There are 5 hidden switches. A switch that is on adds its own fixed numbers to the row, and there is some noise. The rows also spread widely along 4 directions, which tell nothing about the answers.
Known rows, each followed by its switches (1 for on, 0 for off):
[  3 -14  -2 -28 -13  14  22  -7 -10   3 -17 -19  10   3   3  18   4   9
  27  -5  17  31 -11  -1  22   8  12   7  21   8   5   3 -19] : 0 0 0 0 1
[-13 -10  21  -4 -30 -24 -28 -20   8  -7  20  -3  37 -23  -7  18  20   9
 -17   1 -19  13  -6  16   3 -10   3  -2  -7   0  17  27  15] : 0 0 0 1 1
[-15 -31  20 -19 -13 -24   0 -16   6  -1   3 -33  14   1 -24  24  19 -11
 -12  23  -1  26   5  10  -4   4   5 -11  18   8  -1  -3 -18] : 1 0 0 0 1
[-14  -5  12  -9   2  -3  -6  -3   2 -21  -8 -11  27  -9  19  -6  10  29
  18 -28 -10  -4  14  20  25 -10 -33  22 -15 -12  -4  14  13] : 1 0 1 0 1
[ -7 -10   6 -15  -8   3   4  -5  -6   0  -3  -9  21  -5   2  16  15   8
   6  -4   9  27   5   0  16  -7 -17  13   4   4  -1   6  -3] : 1 0 1 0 1
[ -1   8   7  -8 -11   8 -13  -5  -6  24  11   4  19  -5 -12  14  10  -9
 -15  10  27  39   2 -12  18 -11   1  10  -8   8  18  -1   5] : 1 1 0 0 0
[  0   6   3  -4   7   3  13   9   7   6 -18  -6  -7   3   8  -1   7   5
   2 -16 -13  -8  10  -2  17  -3   0  12  -5  -2  -2   3  -4] : 0 0 0 0 0
[ -5 -17   5 -23 -28  -2 -16 -21  -3 -20   3 -21  39 -14  -4   5  13  16
   5   8  19  43 -21  17  11   0  -9  10   1  -3  12  11   6] : 1 0 0 0 1
[-19 -22  10 -26 -11   5  20   3  -5   2  -4 -22  11  28 -12  36   0   8
  15  -9  18  29   1   0  15  12   5   1  23   8  -6   8 -28] : 0 1 1 0 1
[-22  -7  13 -10  -4  -4   0   3  -3   1   0 -15  22   6   1  15  14  16
  12 -25  -2   7  20  10  24  -8 -21  16 -12  -4  -6   8   3] : 1 1 1 0 1
[ -4 -11   4  -6   2  -4  14  -3   3  23 -13  -9 -11   5 -15  18   7 -12
 -14  11  -8  13   7 -10   3   3  18  -8  19   9   0  -6 -20] : 0 0 0 0 0
[  2   4   4 -15 -14  11   0  -8  -4 -24 -10   0  25 -11  25  -8   7  32
  28 -32  -6   5  -8  11  21 -12 -12  20 -17  -7  11  15  21] : 0 0 0 0 1
[-21 -45  24 -15 -26 -11  -9  -3  11 -45  -5 -28  29   9  -7  -3  -8  31
   0 -12  10   9  -8  33   4  10 -19  13  -6   2 -12  10  -8] : 1 1 1 0 0
[-16 -15  18 -11  -4  -1   9  11   5   2  -1 -12   8   9 -13   7   2   6
  -3  -6   9  13  10   1  19   1 -11  11  -5   2  -9  -1 -11] : 1 1 1 0 0

New rows, each followed by its switches (1 for on, 0 for off):
[-10   9   2 -13  -8   1   3   0  -4  27   4  -3  14   1  -3  26  18  -9
   7  -9  14  33  19 -16  25 -11  -5   8  -3   1  14  -2   0] : 1 1 0 0 1
[-12 -13  11 -14  -5  -7  20  -4   4  -1  -6 -20   1   5  -3  17  12   5
   3  -3 -16  10   6   4   6   2   7  -1  10   3   1   3 -13] : 0 0 0 0 1
[-16 -24  17 -10 -15 -14  -6 -10  14  -7   4 -12  13   4 -20  11   4   3
 -12  11  -5  22   0  10  -6   7   6  -6   0   4  -3   5  -8] : 0 1 0 0 0
[-14 -28  17 -16  -6  -8  10   0   7  -7  -9 -26   3   9 -17  13   2   0
  -6   2  10  20   1  12   5  10  -1   1   4   5  -5  -3 -16] : 1 1 0 0 0
[-22 -15  21   0  -6 -20 -13  -4  16   5   8  -9   9   4 -20  11  11  -1
 -18   2 -20   1  11  10  -7  -2   2  -7  -8   2   5   4   2] : 0 1 0 0 0
[-17   3   5 -15   3  12  21   7  -8  25   3  -1  10  15  -4  38   2   6
  11 -16   7  21  19 -17  23  -2   1   9   8   4   2   2  -9] : 0 1 1 0 1
[-18 -20  15 -10  15 -18  26  -2  12  12 -12 -36 -14   2 -12  23  14 -20
  -8  -7 -22   0  30   3   8   9  -4  -4  15  -4 -10  -9 -16] : 1 0 0 0 1
[  9   3  -3 -12 -20  11 -10  -9 -11 -10  -7   0  20  -6  11   0   5  20
   7  -1  15  27 -24  -4  20  -2  -6  16  -9   5  15  10   2] : 0 0 0 0 0
[  0  -5   6 -23 -19  -1  -1 -13  -6  -2   6  -6  20  -4  -5  11  12  12
  12  -1   8  31 -11   2  10  -2   3   6   7   3  11   7   3] : 0 0 0 0 1
[-16  -5  17 -12 -19  -7  -3   0   2   2   1 -12  23 -13   3  18  11   5
   5 -29  -3  12  17   3  24 -11  -2  20 -18  -6   2  16   8] : 1 1 0 1 1
[-18 -11  19  -2  -9  -8   2   4   7   9  -3  -5   5   0 -11  18   5   2
 -19  -7 -15  -2  12   1   6  -3   4  12   5   3 -11  11  -8] : 0 0 1 1 0
[-11  -2   2 -11  14  10  33   7  -4  31 -13 -18  -9   6   0  30  14  -7
  12 -18   1   8  26 -18  25  -3 -11  13  13   3 -14  -4 -17] : 1 0 1 0 1
[ -3  10   5   3  15   5   5   8   1  30  -5   1   3  -6  -1   9  17  -6
 -13 -12  -1   2  24 -11  21 -16 -19  15  -8   1  -1  -2   3] : 1 0 1 0 0
[  6  12  -3  -8   8  21   8  16  -9   5 -20   4   9  -7  26 -13   7  23
  17 -31  10  -1   9  -7  32 -19 -33  38 -20  -9   1   7  12] : 1 0 1 0 0
[-21 -38  18 -15  -6 -17   6  -4   5 -26  -6 -32  20   5  -2   9  10  16
   0 -10 -10   9   7  25   2   9 -17  10   3  -6 -17   2 -10] : 1 0 1 0 1
[ -6 -18  16  -8 -20  -5 -29 -13   3 -22   7  -6  40  -8   2 -12  12  28
 -13   6  11  25 -12  12   1  -5 -21  21 -12  -2   5  13   7] : 1 0 1 0 0
[ -9   0  -1 -11  19   3  30  14   3  16 -20 -13 -21   3  11  14   8   2
  19 -31 -28 -22  28  -3  25  -4   4   6   1  -8  -9  -2  -9] : 0 0 0 0 1
[-14 -19  13 -22 -17  -2   1  -5  -1 -20  -3 -19  27   2   3   6   8  23
  20 -18  14  22   1  21  19   0 -14  15  -8  -4   6   5   1] : 1 1 0 0 1
[-23   6   6 -11   6   2  26  11   3  15  -4  -7   5  19   9  26   4  12
  19 -35 -14  -6  32  -2  27  -9  -9  10  -3  -5  -8   8  -4] : 0 1 1 0 1
[ -3 -27   9 -15  -3   8  11  -2   0 -20 -20 -25  10   8  -3   3  -1  18
   8  -2  17  18  -8  11  15  15 -15  18  12   2 -15  -2 -17] : 1 0 1 0 0
[ -2  -9  -3 -21   6  16  34   9 -15  23 -20 -13  -9  17   4  35   4   1
  18 -16   8  21  11 -20  25   3   8  12  25   4  -7  -1 -25] : 0 0 1 0 1
[-10 -22  13 -21 -23   6   0   1   3 -29  -7 -13  23  21   8  -8  -6  33
  17 -20  14   9 -11  13  10   0 -14  18  -6   1  -5  15  -6] : 0 1 1 0 0
[-11 -31  18 -21 -25  -7  15  -6  -5  -3  -9 -31  21   5 -18  37   9   2
  -6   7  17  40  -3   2  13  15   8  10  26   5 -11  12 -25] : 1 0 1 1 1
[-12 -12   9  -9   2   6  18  10   9  -5 -17 -16  -8  19   3   3  -5  14
  10 -22 -14 -11  14   9  13   3   2   7  -3  -1  -8  -4 -11] : 0 1 0 0 0
[-19 -33  13 -19  -1  -5  24   0   4 -12 -17 -35   3   9  -1  15   7   9
   8 -14  -2  12  11  13  13  13 -11   9  17  -1 -20   2 -17] : 1 0 1 0 1
[-11  10  11  -7   2  14  22  25  -5  25 -18   3 -11  11  10  23  -5  12
   9 -42  -3 -17  27 -15  37  -9   1  27 -13   3 -12   6  -7] : 0 1 1 1 0
[-15 -14  23   1 -16 -19 -22  -9  14 -11  12  -3  22  -5 -10  -2   7  10
 -19   2 -14   8  -2  20  -4  -3  -3  -3 -18   2   4   8   7] : 0 1 0 0 0
[-20 -15  23  -5  -9 -13  16   4   9  18  -7 -16 -16  10 -19  31   0 -13
 -20  -6 -14  -3  21  -4   9   2  24  -4   8   9 -10  -2 -20] : 0 1 0 1 0
